The rows are grouped in 4 different ways at once. Each group adds its own fixed numbers to the row, and there is some noise. The rows also spread widely along 11 directions, which tell nothing about the answers.
(in the rows, 128 means zero)
Some rows, each with its group in each grouping after it:
[143 124 108 119 115 127 123 101 128 131 131 109 142 129 117 118 104 150
 117 106 142 136 144 131 113 125  97 123 135 134 119 118  99] -> T K k244 E
[127 169 107 173  87 177 130  93 117 210  89 130 120  39 104 153  56 116
 146  81 157 122 140  94  95 105 165  69 193 150 180 114 102] -> Z X k999 S
[103  78 103 112 112  85 135 115 142 123 117 121 140 150 126 107 115 182
 169  66 135 123 101 113  81 117  52 130  95 132 123  84  78] -> R K k649 N
[113 140  94 149 120 119 139  96 145 114 127 110 119  94 140 135  73 114
 157 120 148 118 130 122  88 109 123 117 149 143 133 131 108] -> T D k244 J
[161 127  75 131 151 123 132 140 130  40 138 132  84 129 169 102 103 174
 154  66 143 133 157  85 130  99  33 148 134 101 136 146  86] -> Z D k649 N
[127 100 127 117 113 120 132 122 121 156 164 123  76 114  85  45 100 137
 127 106 151 120 159 109 125 115  73 125 139  86 148 138  71] -> R X k999 J
[170 134 108 104 145 157 100  82 164 154 130 130 148 140 140 109  96 144
 124  99 123 135 150 169 120 115  96 141 163 140 169 118 127] -> Z D k649 E
[174 125 118 103 132 139 116  92 135 145 127 110 126 132 103 110 124 135
  98  97 163 127 180 144 142 119 108 123 152  95 140 116 108] -> T K k999 S
[214 179  86 116 154 167 166 111 101 136 152 134 115 126 124 150  96 128
 126  84 168 132 144 104 101  69  60  95 185 127 154 156  99] -> T X k649 J
[159 139 168 114  91 148 133  95  66 187 199  95 141 118  87 112 112  85
  70 162 134 145 123 140 101 120 125  92 135 151  86 127  86] -> R X k999 E
[156 149 142  99 142 121 138  66 183 209 114 149 158 166 109 109 161 121
 117 122 140 110  89 136 125 135 112  87 149 144 133 108  97] -> T K k999 E
[130 130 149 149  85 161  89  85 135 192 134 122 145  99 116  89  82 105
  85 145 125 141 153 143 151 172 167  90 150 146 130 119  87] -> Z X k244 J
[147 134 124 131 122 130 119 101 149 114 113 112 145 136 135 115 108 140
 132 102 133 135 149 132 121 136 112 113 145 134 113 114 115] -> T K k649 N
[ 95 110 110 168  73 147 150  99 117 196  94 148 105  58  62  96  71 163
 150  49 156 134 104  88 102 112 125 111 165 161 177 116  86] -> Z K k244 E
[142 156 136 127 130 144 105  90 161 160 109 128 150 131 150 118  98 124
 137 127 126 119 146 128 123 150 126  78 157 143 126 116 108] -> Z K k649 J
[107 138 104 146 102 139 109 105 142 152 110 115 126  91 127 110  62 135
 149 116 140 115 165 118 108 133 126  98 153 128 142 123  94] -> T K k244 J
[129 119 118 134 123 111 129  98 138 119 132 107 123 123 130 127  99 112
 129 113 162 126 143 129 111 128 120 108 128 125 117 118 112] -> R K k649 J
[154 110 154 142 116 143 146  84 157 142 109 153 119 127  85  55 132 166
 113  63 129 152 108 116 159 149 109 130 166 155 145 123 118] -> Z D k649 E
[169 150 167  93 141 172 141  91 153 223 148 148 100 125  70  23 106 157
 139 100 112 115 157 146 128 106  74 116 233 126 188 164 128] -> R K k244 S
[ 84  81  80 125 114  74 137 111 120  84 148  83  95 102 135 133  77 144
 166  98 160 127 145 129  69  87  91 156  99 112 121 108  97] -> Z K k244 S
[146  65 120 130  87 132 155  99  91 115 158 105 106 101  59  88  97 168
  99  51 162 165 143 140 125 105  91 174 139 137 142 120 110] -> R K k244 S
[135 118  95 127 101 138 124 102 140 140 128 130 153 122 120 116  97 160
 143  83 127 132 117 127 104 113  84 139 127 152 144 103  80] -> T K k999 N
[164 177  82  99 170 148 136  92 174 201  96 159 126 129 134 133 102 158
 172  83 152  91 131 114  91  81  67  93 197 123 196 134 107] -> Z K k244 E
[112  91 103 188  63 123 159 107  96 121  62 110 118  53  63 150  84 169
 115  20 200 154 129  70 110 128 147 106 142 137 133  89 108] -> R X k244 E
[167 173 114 163 115 171 103  99 142 131 120 118 125  87 138 123  89  99
  99 125 148 137 181 122 151 135 161  99 176 122 139 137 112] -> T X k999 N
[127 107 113 111 122 107 118  99 117 151 166 111 116 128 124 114 102 105
 116 141 155 115 132 138 106 116  99 112 113 111 122 122  69] -> Z D k244 J
[113 147 108 114 131  99 130 105 133 140 146  91 130 118 152 151  85 106
 167 148 147  99 137 124  55  96 100  94 129 120 111 108 100] -> R X k999 J

New rows. What belongs after each?
[169 145 136 129 111 170 121  97 135 119 122 117 154 112 119 104  85 163
 122  91 122 139 165 127 130 136 103 135 178 154 127 119 130] -> R K k999 J
[127 115 132 172 111 128 187  90 130 114 104 136  79  71  66  88 103 153
 140  48 169 146 100  89 120 106 125 140 185 153 147 137 135] -> Z D k244 E
[132 116 121 119 118 134 104  97 150 149 120 114 137 125 136 101  93 151
 138  94 122 128 155 143 112 131  98 118 147 130 153 110 110] -> R D k649 S
[129 142 125 127 135 131 106  99 165 147 107 124 121 124 139  96  99 140
 145 110 131 124 159 126 123 137 117 104 157 123 139 120 119] -> Z K k649 E
[155 102 149 140  90 158 118  68 158 208  90 144 159 115  64  85 121 157
  77  67 147 153 121 142 158 165 146 112 167 154 162  96 113] -> R X k244 E
[162 132  54 141 137 133 143  88 159 125 146 152 110 119 138 138 107 107
 115  93 182 128 113 121 142  99  99 143 129 135 174 137  76] -> T K k999 J
[126 129  93 136 125 106 123 102 143 110 123 108 131 114 148 154  99 121
 140 113 160 119 138 124  99 116 111 116 129 125 119 116 105] -> R K k244 N
[156 157 119 158 112 146 138  79 142 147 109 126 168 105 137 166  98 116
 110 109 148 138 106 117 114 140 146  84 159 177 119 111 112] -> R X k244 J
[173 180 113 128 141 175 107  88 165 202 125 158 131 116 134 108  94 108
 116 128 144 108 152 127 147 136 116  80 195 133 176 153  97] -> R K k244 J
[151 128 138 107 118 135 157 112  92 155 190 125 105 128  98  71 105 152
 126 118 119 140 111 117  94  93  54 127 153 148 118 150  82] -> Z X k244 E
[105  98 138 108 115 101 134  89 150 155 141 106 126 125  97  91 101 130
 151 117 143 111 129 144  87 115 105 135 135 127 130 103 112] -> R K k999 J
[107 109 110 160  94 119 138  93 138 142 106 130 120  84 110 127  97 127
 147  80 155 124  97 107 103 114 132 122 132 145 145  97  91] -> Z D k999 N
[138 128 123 158 122 129 164  96 135 112 156 129  60  84  96  82 106 108
 123  95 165 139 133 108 140 105 123 141 168 131 146 160 119] -> R K k999 S
[133 143  97 137 153 108 151  81 180  86 165 134  97 124 162 107 111 108
 146 132 136 135 102 135 118 103 108 165 140 158 129 147 124] -> Z K k999 E
[129  95 177 127 108 108 142  70 153 102  90  90 171 130  98 107 115 166
 127  92 130 142 126 150 109 152 138 138 154 157  83  75 161] -> Z D k244 J
[207 159 101 110 151 150 111  92 124 160 138 134 114 132 136 155 143  87
  63 119 189 120 168 121 170 120 119  85 145  88 141 135  78] -> Z K k999 S
[193 158  80 148 135 173  96 103 124 127 133 112  97  95 128 136  83  91
  73 111 186 149 218 139 163 120 151 106 169  87 165 153 116] -> T X k649 E
[148 111 119 171 103 142 150 104 129  59 125 123 107  99 128  93  94 173
 125  55 130 178 136 105 143 133 108 154 150 165 122 128 124] -> Z X k649 S
[138 127 119 102 131 102 152 109 122 116 127  97 131 140 123 122 116 167
 152  96 140 118 139 115  83 102  64 113 141 122 103 116 104] -> T K k244 S
[151 171  89 129 141 135 104 114 163 127 162 145 126 139 197 116 114 121
 126 151 112 123 124 103 129 135  74 102 124 146 125 147  64] -> R X k999 E
[136 187 132 140 123 147 109  80 167 188 118 120 152 114 148 126  97  97
 123 162 121 121 135 136 112 147 159  64 174 154 125 132 114] -> T X k244 E
[172 132 115 121 125 150 112  91 122 156 151 121 132 129 124 122 105 116
  92 113 147 150 147 146 128 120 116 111 142 133 139 125 102] -> Z X k649 E
[191 181 139 116 153 155 115 110 148 113 121 112 147 150 158 109 114 143
 130 121 113 130 178 126 126 131  90  88 180 122 107 137 126] -> T X k649 N
[120 123 134 114 120 118 145 109 121 155 160 106 109 115 106  81  82 139
 156 123 133 115 138 126  76 101  81 114 159 127 128 135 103] -> R X k244 J
[187 148 117  92 165 135 118  91 125 129 155  91 109 122 123 143 101  86
 107 136 183 108 197 161 113  84 115 126 168  73 138 131 134] -> Z D k999 J
[167 162  80 118 138 159 129 119 121 146 138 148 120 117 146 126  82 156
 146  94 144 114 145  94 113  96  53 106 163 130 160 147  70] -> Z K k244 J
[152 145 141 151 115 135 146  96 132 150 123 141 116 106 111 110 126 115
 115 105 150 131 107  95 133 129 127  93 153 139 119 122  89] -> Z X k999 N
[122 148  80 141 119 131 111 102 149 101 141 123 154 119 191 146  79 146
 147 125 108 138 115 122 100 128  95 131 122 182 115 122  90] -> Z K k244 E
[175 138 101 116 111 166 104  90 146 130 119 126 184 138 139 129 105 174
 106  87 118 148 141 142 133 136  91 141 142 166 132 100 105] -> T K k999 E
[187 185 160 106 138 170  93  68 165 210 104 108 176 128 133 141 115 101
  95 143 131 114 176 163 129 143 159  65 197 129 137 107 143] -> R X k999 S
[171 154 142 117 161 136 145 105 164  70 114 104 100 118 136  79 105 177
 162  87 121 130 190 119 119 106  84 150 206 111 126 137 169] -> Z X k999 S
[150 105 131 132 131 126 145  77 170 127 121 127 113 132  89  74 111 137
 124  80 158 143 141 152 143 129 123 145 163 129 152 125 134] -> T K k649 J
[114 139 108 133 128 125  77  92 181 149 118 111 122 107 160 109  77 105
 140 148 141 111 183 144 127 142 147 111 140 100 151 110 105] -> Z X k999 J
